The first 11 rows are patterns. Each new row is the sum of 3 different patterns, raised or lowered, with some noise. Before adding, each is slid sideways (what falls off one end comes back at the other) and multiplied by a number that may be negative. Names go in the order of the patterns.
Known rows, each followed by the names of its patterns:
[ -8 -25   2  16   1  -1  -9  -5 -18  -2 -16 -18  -2  -5 -15 -14   2 -28
  -1  -4  19  24  -2   0   0   2  -6  28  15  -1 -28   0   1  10   2  -6
  27   0  14  -3  -9  -9]
C
[ -1 -16   3  -4   0  -5  12   1  -9   1  10   4   2  -1   9 -28   5  -7
  18  -3   2  22   1   4   5 -28   3   0   3   6   1 -10 -12  -9 -10  -4
   8   5 -10   4 -11  -2]
K
[ 13 -25  13  -6  -1 -23   1  -2  -3   0  -9  -5  -4  13   5   4   2  -6
 -22  28   5   1   1  -9   0   4   7  -5  -1   2  -4  -5   1   1  -8 -27
   3   2   7 -12  28  -1]
W
[ -1  -3   6 -12   4   2  -1   0   6  15  -3   4  -5   0  11   6   3  -7
  13   7 -18  11   1   3   2   1  -5   8   3  -6   1  -2  -7  -5   4  -3
  11  -2   3 -11   5   1]
R
[ -3  11  -4   9  -2   7 -11   0  -1  12  -6  -8   1   3   2  13 -28  -3
  -2 -17 -20  -9   2 -17   0   6   3   8  -2  -6   2  -1   2  24   0  -4
 -15  18   3   0   9  -5]
V
[  1  28  -9   4  -1   0  28  -5  14   3  -2  -2  -9 -11  -7  -7  -4   0
  -9 -12   6 -22   3   9 -15  16  10  -1 -18   0   2   6  11 -19  -3   4
   3 -14   7  11   0  26]
J
[  1  -9   0  10 -13   4   0 -14   2   1  16   1   5  -5 -13  11  17  -1
  -1  23  10  -4   2  -1 -27  -2  -2 -19   2   8  -2  -7   6 -10   3 -11
  -4  -7   8 -12   6  18]
H
[-27 -23 -23   7 -12   3  -2  -6   4   2  10   7 -10   3   8  15  -7  -1
  -6   7   2 -10   2  -1 -14   4   1  -3 -11   0   2   0   2   6  -5  -9
   0  15  14 -19  -2  14]
D
[-28  21 -28  -1   4   7  26  19 -14 -19  -2   2  20  -2   1  18  -3   1
  -8  -8 -24   0  18  -3   7   7  -3   6   3 -28   8  -8   2  14  -1  14
 -14  -3   1  -8  15   2]
S
[  7   1  -1   0   1 -16 -12  -7   5   3 -24   5 -12   6  -1  -2   2  -7
   4 -13   8  -3  -3  -1  10  -1  11   8  -2 -28   0  -6  -4  10  26 -20
   2   7  -8  -2   4  19]
B
[ -1  15  -8  -4  -8  -2   2  -3   3  18   4  -6   1 -12 -14 -12  25 -12
   1 -18 -18  12  -7 -11  -2 -24   0  -2   1  26  -1 -21  -2   9 -11  -6
  -5   1  -5  -4 -18   0]
U

New rows. What belongs after each?
[ -2  20  -1   6   6  21  21  31  -4 -16  15   9  25   4  26  15  21  26
  25   4  21  17  14  32  21  12  -3 -12  10   5  18  -9  -4   9   2  -6
  47  28  30  -5  19  10]
C D B
[-14 -12  -2  -7 -33 -13  -5 -12 -13  -9  -8 -24 -19  -5 -11 -24 -20 -25
 -17 -17 -13 -15 -32 -21  -9  -2 -18 -16 -33 -43 -18 -14 -19 -32  -6 -22
   4 -34  -2 -23 -37 -33]
C W U
[-14 -42  15   7  12  15  -4   5  -8  -3   4 -18 -13 -15 -43 -10  19 -44
  -5  -4  25  24  -6   4  -4  19 -17  32  -2   3 -26  14   2  15  10 -10
 -12  -6  12  -8   8  23]
C B U
[ -2 -15   5 -37 -12   2   5  25  20 -11 -33   7 -15  28   9 -13  13   1
  -7  12 -10 -23  -5 -17 -11  14   2 -17  14   0 -18  -7  -4  -1  20  -8
   8 -34   2  -1  -5   7]
R S U
[  1  -2   4   5   1  29   3   2  13  -5 -28  29  29   1   4  -9  -1  19
  17  -6   0  18  -2  -3  10  -5  -5 -34   7   5  11  -2  14   6  10 -20
  16   6   7 -12  11   7]
W R J
[-16  -6 -16  35   6 -23 -16   2  -1   7  -3 -12   5  -5 -21 -19 -20 -32
 -26   5 -41   7  -9   0 -22  -1 -40 -10 -15  -7  -3  -8  -5 -30 -24  -4
 -20   6  -9 -49  12 -42]
W V S
[14 31 38 40 13 39  9 17  1 47  9 36 -5  8 50 17 20 28 12 18 22  8 50 41
 10 25 21 22 17  1 29 11 22  7 17 13 47  7 15 16 28 29]
C R U
[ -9 -40  11 -20 -11  -1 -18  27  -5  12  10   9   1  14  17  -1  20 -11
 -47  10 -22 -20   8  38 -39  -4  -2 -13   1   1   9  -6  15  -9 -22  -2
 -52 -17 -44  16  -4 -27]
V J B
[-19   9   3  15 -16   1  -1  -4  -4  -2  -1   5  -6  -3  -4  -2 -19 -18
 -13 -11   1 -22   6  -3  12 -28   2   0   4  12 -18   9   0  -3   7   2
  -5   9 -22  -6  -5  -2]
R B U
[-29  -2 -18  10   8   1   5 -23   1 -15  -8  12   2  -1  24  -3  -7  10
   3  27  25 -15   7   2  -3  30 -10  -5  10  -2   1   4  -7 -21  17  13
  -2   1  14  -3   5   1]
J S U
[ 17   3  -2  -9   0   1 -22  14   1 -11  17 -13  -7 -22  18  -2   8   3
 -18  13   8 -10  11  -2 -11 -12 -29 -33   8 -29  -7  -6  13  -6 -29  -7
 -13   5 -16  -4 -13   7]
K J U
[ 10 -18  18   3  -2   3  -2   4  22   1  -2  -4 -27   9  -3   9   5   2
   8 -16   1  31 -12  39   8   5   9 -15  -9  30  33   2  19 -20   4  11
 -12   1   5  24  17  21]
R J S
[-17  -9 -11 -53 -12 -12 -15  10  -4 -15  -4 -16 -13  21 -20   7 -14   4
 -29   8  19   0  11 -19  10 -13   0 -18 -15  -3   0  45   0  26 -20 -15
  -2  15  13 -16  31   9]
C J H
[ 17  20   0  18   4  20  12 -15   0  -1  24   0 -15  26 -12  19   6   2
  10   7   6 -10  37   5  11   8  26   5  12   7   9 -21  34  -2   6  18
  34 -15  29  19   5  13]
K R B
[ -5 -30  -5  -9 -30  11 -11   1  12  -8   6 -22 -25  -4 -26  10   2 -22
  16 -44  -5   0   5  17   7 -11 -49  -9 -14  30 -20  -2  31   1  11  -9
 -38 -26  -3  13   9  10]
C K S
[-17  12  24 -19 -11   9 -20   4   0   5 -36  -8 -20 -25  28  20 -29 -12
  -7  -2  -7   1  36  -7  11  -1   6   8  -3 -10  -9  17  -2 -44   0 -22
  18  -2 -10  -4 -13 -19]
V B U
[-18 -21 -49 -24   5  -1  -3 -26 -29   7 -30 -12   2  -2 -24   8  36   1
 -19 -21  -8 -20   4 -25 -13  35 -13  41  -7  11 -18 -27  15  12  20  -2
  11   3  17 -27  13 -36]
J H S
[-19 -13  -9  -6   0  -4   7   8  18 -16   5  12  -3  -6  25 -19  25  -8
 -21   9  14   1 -24  15 -33 -35  -9  14  -5  -6 -15 -13   0 -60  -8 -19
  16 -23   2  10   7  -8]
C V H
[-38 -35 -33 -36 -22 -23 -26 -35 -38 -38 -18  -1 -57 -37 -43 -16 -34 -18
 -21 -18 -14 -27 -33 -49 -45 -39 -10 -28 -42 -53 -51 -25 -57 -48 -26 -42
 -53  -7 -28 -18 -30 -58]
V H U
[  9  -5  15   7   2   9   3  29  19 -15  26   5 -17  10 -30  27  13  26
  -1  25  -5  15  18 -17  16  15  19  -7  24  12  -6  33  22  -2   0   5
   6  35  20   8  10   5]
W J S
[-18  -8 -22 -15 -18 -13 -13  -2  -3   7 -12  -9 -19 -12 -16 -10   1  -8
  -9 -40  -4 -10  -8  -2 -15 -20 -11 -12 -16 -13 -12 -14 -11 -14   1   4
  -9 -29 -11  -1 -14 -40]
C V D
[ -1 -18  -4 -12   2 -14  11  -5  -4 -41 -34 -20   2 -24  14 -16 -40 -64
 -10  17 -25 -16 -19 -40 -26 -39 -14   5 -10 -27   6  13   1 -24 -31  10
 -21   1 -31   1 -10   9]
C B U
[-13  11   4 -23  36  22  43 -13  18   0 -14  -9   9  -4   1   0  12  -6
 -19 -16  13  10  13   0  12  15   3   4  10  17  -1  13  16   2   3   0
   6 -12  13   9   3 -15]
K D B
[  2  10   3  -3   9  -8  -4   4   7  12  -3   6  13 -25  28  -9  -6  10
   3   6 -12 -19  16 -13   7   8  20  32  16 -10 -14  28  -1  26  -3   7
  15   6   9  -6   8 -19]
R S B
[  0 -29 -16 -16  -9 -26 -16  -3  -2 -27   0 -17 -15 -20 -38 -18 -15  -8
 -26  -9 -15  -3 -18 -22 -12 -23 -24 -16  -1 -12 -15   8 -10  -5 -17   2
 -21 -16 -27 -16 -25 -22]
C W B
[ -9 -10   0 -21  -7  -8 -11   5  -9  -3 -20 -11 -10   5  11 -11 -23   1
 -30 -21 -21  15 -12  -5  33  -3  -4  19 -30 -12  -5   1 -10  -5 -15  -7
  -7  -7 -21   6 -10 -25]
K R H
[ 15 -12  -1   3  19  -4  -1   7  -8 -22  19  -5 -22  19   9 -12 -14  -6
  -6  13  10  -4   5  13   5  -3   4  13 -10  -2  -1  -4  10  -5  24   8
  20  -8   8   1   0 -22]
W J B
[  2   1  -9   6   9 -10  28   5  11 -16  21  -7  10  -9   0  -2   8  -6
  -6   4   9   8  14   5   7 -14   0  15   8  13  -2 -17  -9  10  -6  -2
   5  -7  -5  10  12  -8]
W R H
[-27   3  10   0 -13   1  -8   3  -3 -12  -2  31   0   4 -31  10  -4 -10
  -8  -1  -4  15 -22   0   2   1  13  20   1 -20  14  -2  16  30 -18   4
  23  -4  21  13  10   6]
K B U
[  0  -9 -10  19 -32   6 -17 -24 -16   1   8 -16  -1  -3 -17 -11   1 -14
  14  -6 -10  11   6   0  -7 -11 -18 -12   6  -3 -35   7 -32  -6 -12  21
  -7   7 -41 -20 -11  -7]
K S B
[ 10  18  38  11  15  26  15  33  19  -4   0  26  20   8  22   4   7   5
  -5   3  26  16   7  22   9  -9  15   4  22  29   3  15  18  17  21  12
  16  18 -12  15  31  -6]
K R U
[ -5  -8   8  -7 -27 -18 -20  11 -24  -1  -9 -10   1 -37  -1 -22  -3   8
   0   7  13   0  -3   1  -2   3  12   4   2   7   0   7 -12  -2   1  10
  12  -8  -8 -24  -8  -3]
C R J
[ 11   8  39   6   8   9  15  22 -29  31   0 -12  32   7  11  31  14 -13
  12   7   4  22  23  -2  13  34   3  15  19   9  -6  23  13   7 -13 -11
 -17  13   1   2  11 -13]
C R J
[ 26  -4  13  -6   0   7  18  14   6  17  -6   9  11  -9  -2   8   1   4
  22  19  -3  12  26   1  -9  31   9 -21  16   3  24  -1   3  28  14  13
  14  -4  22  12  11   6]
K R B
[-12  -8  11 -17 -19  -1  -6   2   5  -7  16 -25 -15   3  -1  14  15 -51
   6 -31 -15 -23  -1  20  -4  -8 -15  -1   6  11 -18  -2  14  -6  14 -13
 -15 -38   7  26  -9  12]
K V S
[-12   9 -36   4 -37  -1   7  10   2 -18 -11  15  -3  -5  64  19 -23 -21
   6 -36  -3  -5 -22  17   3 -10 -10  -3  -5 -11 -33 -10   2   8 -14   1
  28  -9 -16 -12 -15 -27]
C H U
[  1 -37 -12  -3 -24  -2 -13 -17 -13  11 -22 -19 -13 -12 -26  -6 -32 -28
   0  -5 -13 -23 -16 -17 -20   2 -13  -5 -16 -26 -17  -1 -23 -12 -10 -23
 -17 -56 -42   4  -8 -19]
H S U
[ -9 -30 -23 -17 -19 -21 -23  -7 -19 -18  -3  -7   5  -4 -22   7  -1 -13
   8  -5  -8 -10 -11  -3  -2  -6 -13  -7 -12  14  -1   1 -14  -9 -28  -5
  -5  -5   6 -13   0  -8]
C J S
[ -2  19 -11 -14  -8 -15 -12  -5   4   5   2   7 -19  -5  -4 -26  -2  -1
  -5 -27  44  -3  -8  26  22   8 -17  11   0 -27  10 -26   1   1  -2  -3
 -13 -15   0 -23  37 -18]
K V H
[  2   6 -15 -13 -36   3 -12  -5  15 -19 -34  14  15 -14   3   1  -8  -7
  13 -26 -12   3   7 -15  -6 -17 -25  -8 -27 -15  13  13 -27 -12 -15 -33
 -12  11 -28  -8 -26 -30]
V H U
[ -3  11  15  -3  11  -5 -21   4   3 -20 -11  10  -2  28 -15   2  -4   4
 -11   9   0   1 -21   8  -3  -4 -10  27   1   7  -6  -4 -18 -25  20  -1
 -27  60  23   1  -2   3]
K R D
[-43 -28 -23 -48 -26 -46 -26 -27 -29 -33 -39 -39 -35 -29 -31 -40 -29  -1
 -36 -23 -36 -35 -38 -33 -27 -26 -26 -21 -41 -25 -15 -39 -30 -30 -38 -31
 -41 -45 -29 -30 -40 -43]
K R S
[-11  13   6  15 -26  31  10  12 -13  20   2  12  13  -4 -24  -3   2   7
  14  25 -23   0  24   2  -1   7  23  10   8  13  -1   4  -8  -3  -5   9
   8 -23  -8  -2  14   7]
W D B
[ 21   8  31  14  15  11  33  -3  41  14   1  31   5  13  21  -4  19  15
  13  43  16  -1  13  22  -6  16  18  28   5  27   3  36  11  30   7  23
 -16   7   8  19  17  31]
W D U
[ -4  56  18  26  19 -19   4  26  26   4  21   0  11  20  11  16  26  15
  15  38  39   8  42  17   4  -8  43  18  33  24  23  12   2  11  14  28
  26   9  37  17  30  31]
V S B
[-26 -19   9  -1 -17   4  -4  21  13  -2  18  23   1  23   7   4 -29 -25
  -7  41 -21   0   7  11   5   1   4  -9  20   6   2 -23   6  -8  -5   5
  33 -12 -27 -18  10 -15]
W D U
[ -7   8  18  25  31  14  14   4 -10   8 -12  12 -13   1  31  -2   2  -4
 -38   6   8  12 -10   4  -9 -16   5  -7 -11  12   4  -6  -3   1  -1  -1
 -19  13   3  -8 -12  19]
K V D
[-12 -19   2  -6  -9 -23   2 -45   1 -25 -49   0  -9 -20 -40 -15 -36 -22
  -9  -9  -9  -7 -18 -31 -10 -15 -19  -2 -18  10 -14 -10   5 -19  -2 -24
  -4  -5 -12 -12 -20 -19]
C J B
[42 12  4 32 21 -2  0 30 11 -1 41 20 28  8 36  8 10 34  8 20 -7 15 38  3
  4  2  8 25  9 32  2 22 -1  9 46 14 13 20  0 13 20 15]
K D U
[  4  -7  -2   3 -24  -3  -7 -32  -2  -3  -7  -7   5   1 -20   1   8  -3
  -9   0   5 -15 -11 -13  20 -19  -6  -2   4 -11   2 -20   0   3  -5  17
   7 -34  -3  -6   0 -11]
K R D
[ -3  15   9  28  18  13  21  10 -13  22 -15  45  17  -9  42  22  15   6
  23  34  39  21  -9   4  19  30   3  25  49  -4  35  12  33   0  19  25
  10  46  17  24  24  18]
W J S
[ -1  17  30   0  16   7  16  -1  13  20  -8  -5   4  29  26 -26  31  17
   0 -40 -14  32 -35  12   2  -1  42  15  13  11   1  12  31  43  19  16
  12   0  10   9  20  17]
K R D
[-17  -3  32  32 -17   9  15  22  -7  40   8  43  19  16  -6  33  20  14
  24   8  28  16   7  -7  22   2   3  24  42 -26   9  22  21  31  15  12
  13   2  28   6  20  26]
W H U
[ -4 -18  -9  -7 -16  -9  -3  -1  -5  -8 -22   6  -1  -1 -12  -6   9 -20
   6  -5  -4 -12  10   1   3  11  -8  -3  21  -3   4  -4  -7  -5  -6  10
  -2   2 -10   3  -5  10]
R V B
[ 16   5  11  24 -21  15  -7  43  19  10  57  31  44   8  -7   8   7  19
  14   7  -7  -7  -3  -1   0  12  10   0  17 -11   8  21 -12  16  14   6
   1  27  20   3   1  21]
K V D
[ -6  18   4  -7  -5   1 -14  -4  -4  20 -14   0  39 -19  25   4 -33  -5
 -22 -16  11  15 -10  -8 -26  -7 -12  -6   6 -13   6  -3   7   0 -29   4
 -12  -4   4   2  -1   7]
K R S
[ 21  -8  -8   3  17  -1   2  21   3   8  -3 -25 -12   7  14  -8  -2 -12
  -9  -8 -25 -12   4   3   0   9   1 -23   7 -15  19  22 -16  -1  11   5
  -6  -2  -2  13 -30   0]
K W U
[-29  -4  -8 -22   2 -13 -11  -3  -8 -15  -7  -4 -14 -16 -13 -16  14   4
 -14 -18  10 -34 -36 -26  12 -29  -2   2  -9  -5  -1  12 -17 -15  -9  -7
  14  -6  -7 -23  10  -5]
R H D
[ 20  34  35  30  30  14  22  26  20   6  29  23  24 -12  15   8  22  18
  15  20 -11  14   7  42  15   9   9  23  24   4  20  17  -6  24  17  18
  39  39 -10  18  27  18]
C R B
[-14   2  -3 -11 -13   6  18 -23  19  19   4  -8   4   8 -12  18 -11 -21
   7 -17   2   4  10   3 -19   7  -4  13  -1  15   3   8 -17  -6 -25 -21
  -6 -31  18   0  -1 -14]
R J H
[ 18  21  33  15 -28  35 -14  22   6  34  39  43 -19   4  14   6  20  15
  28  46  15  13   8  11   4  37  44  19   6  10  37  33  23  -7  33  11
  30  34  11  25   5   2]
C W S
[  2  -5  -7  44  38  12  18  11  30  16  16  18  26  29  31  38  19  34
  -9 -35  21  23  16  12  41  -2  16   1  43  18   9 -26  13  26 -10   7
   7   9  21  46  24  39]
C W H
[ 20 -11  -7  48  25  26   3  -3  15  20  -5  23  38  20  19  41  25 -15
  23   5  -5  22  29  27  46  17  16 -10  25  29   0  34  37  21  10   1
  15  22  -4  40  14  22]
H S B
[ -4  -9 -18  21   8  -4   0  14  -5 -13   2   5 -19  -8 -20 -20   3  -3
 -16  -8 -40  -6  -3  10  -8 -11 -15 -15   4  -7 -14  -6 -11 -11 -13  -8
   0  -7  -6  -5   0 -14]
R V U
[ 18 -11  27   8  40   6   8  12  10   4  32  16  -1   6   3  10  -5  22
  -6   6  19   4  27  18  14  -8   7  32   3  12   3   6  11   3  49   0
  22 -14  17  -6  -6  -8]
K W B
[ 12  12   0  -6  12   1  -8   9   9   7  19  -6  28 -19   7  -9  14  21
   2  26   7   1   0 -20   7   8 -12   2  12 -28 -28 -14 -12  -5  15  -5
   2  14  -3  -3   6 -13]
K J D
[  5  -6   8  21   3 -22  22  15  13   1  15   4   4  10  -4  -1  -1 -18
  12  -3   4 -13  13   5   2  -1  15   0   1   2  10 -29   2   1  16   2
   5  20   6   1   7  -9]
K V D
[ 10  -9 -36  -6 -38 -33   0   1 -18 -16 -25 -16 -14 -26 -11 -20  -5 -12
   6 -30 -24 -13 -16 -28   6 -23  -5  -4 -15 -10 -17 -42 -20 -26  -5  -9
 -20 -14 -33 -11  19 -38]
W R S
[-13  -7  15  -6  10  29  25   5  12  15   2  34  19  20  20  25  -2 -10
   1 -10  15  -6   8   8 -33 -16 -14  22  20 -15   5 -11  10 -49 -14 -16
   2  38  20   7  -5   3]
C J S
[ -6   2  11  10   5  10  -3  12  -1  -7   1   4  -5  -3  18   1   1   7
  -6   3  -2  30 -17   9  11 -22 -28 -27   7 -24  -5  21  -5   6  21   7
   8  15  11   9  22   5]
K H D
[  7  18 -10  -3  -7 -29 -33  -2 -14 -14  -4 -13  -9 -50 -21 -11   0 -28
 -25   6  -8   0 -15 -32   9 -26   6 -32  -9   1 -22 -14 -16   5 -21  -7
 -16 -21   0  -9 -20  -4]
R V B
[  0   9  34   5  10  12  -7  13  14  -2   9 -17  20  12  36   2  26   4
  23  -6  24   2   8  -2  27  16   9  16  17   6  13  34  15  15   4  -2
   8  29  28  14   9 -15]
W V S
[  9  11  18  -3 -12  24  -2   9  30  21  25   7  10   4  21  30  25  11
  17  11  32  15  26  -7  20  -6  17  19  40   9  12  39  20  19  17  27
  23  11  -1  16  26   0]
C D B
[ 19  11  10 -16   0 -18 -17  10   0  -2  26  -3   1  -3 -17   5   1  -4
  17   9  14 -19  10   9   2   3  11 -15  22 -28   5   2   7   4   5  -1
 -11   0   2  11   2  -9]
K W S
[30 29 22  9 24 19 25 31 30 34 14 28 15 24 17 13 37 16 19 37 23 33 21 31
 35 39 22 28 25 15 18 43 25 16  4 26 34 30 24 10 48 25]
C R D
[ 10   3  -2  13  20   5  -1  -2  11 -21   4  -2   0   5 -30  -2  -8   0
  18  -5   1 -22  -6  -4 -33  -8  -3  15  18   4  18 -17 -32   6  12 -20
  11  -3  13 -35 -10   4]
K W B
[-23 -28  18  -7 -11  -9 -23  16   9 -13  -8   1   7 -30  -2 -40  -1 -39
 -10  -8  -8  -1 -32 -24 -23 -12 -28 -22 -14   0 -14  15   0  -1   8  -4
 -35  27 -14 -22  27 -24]
V J B
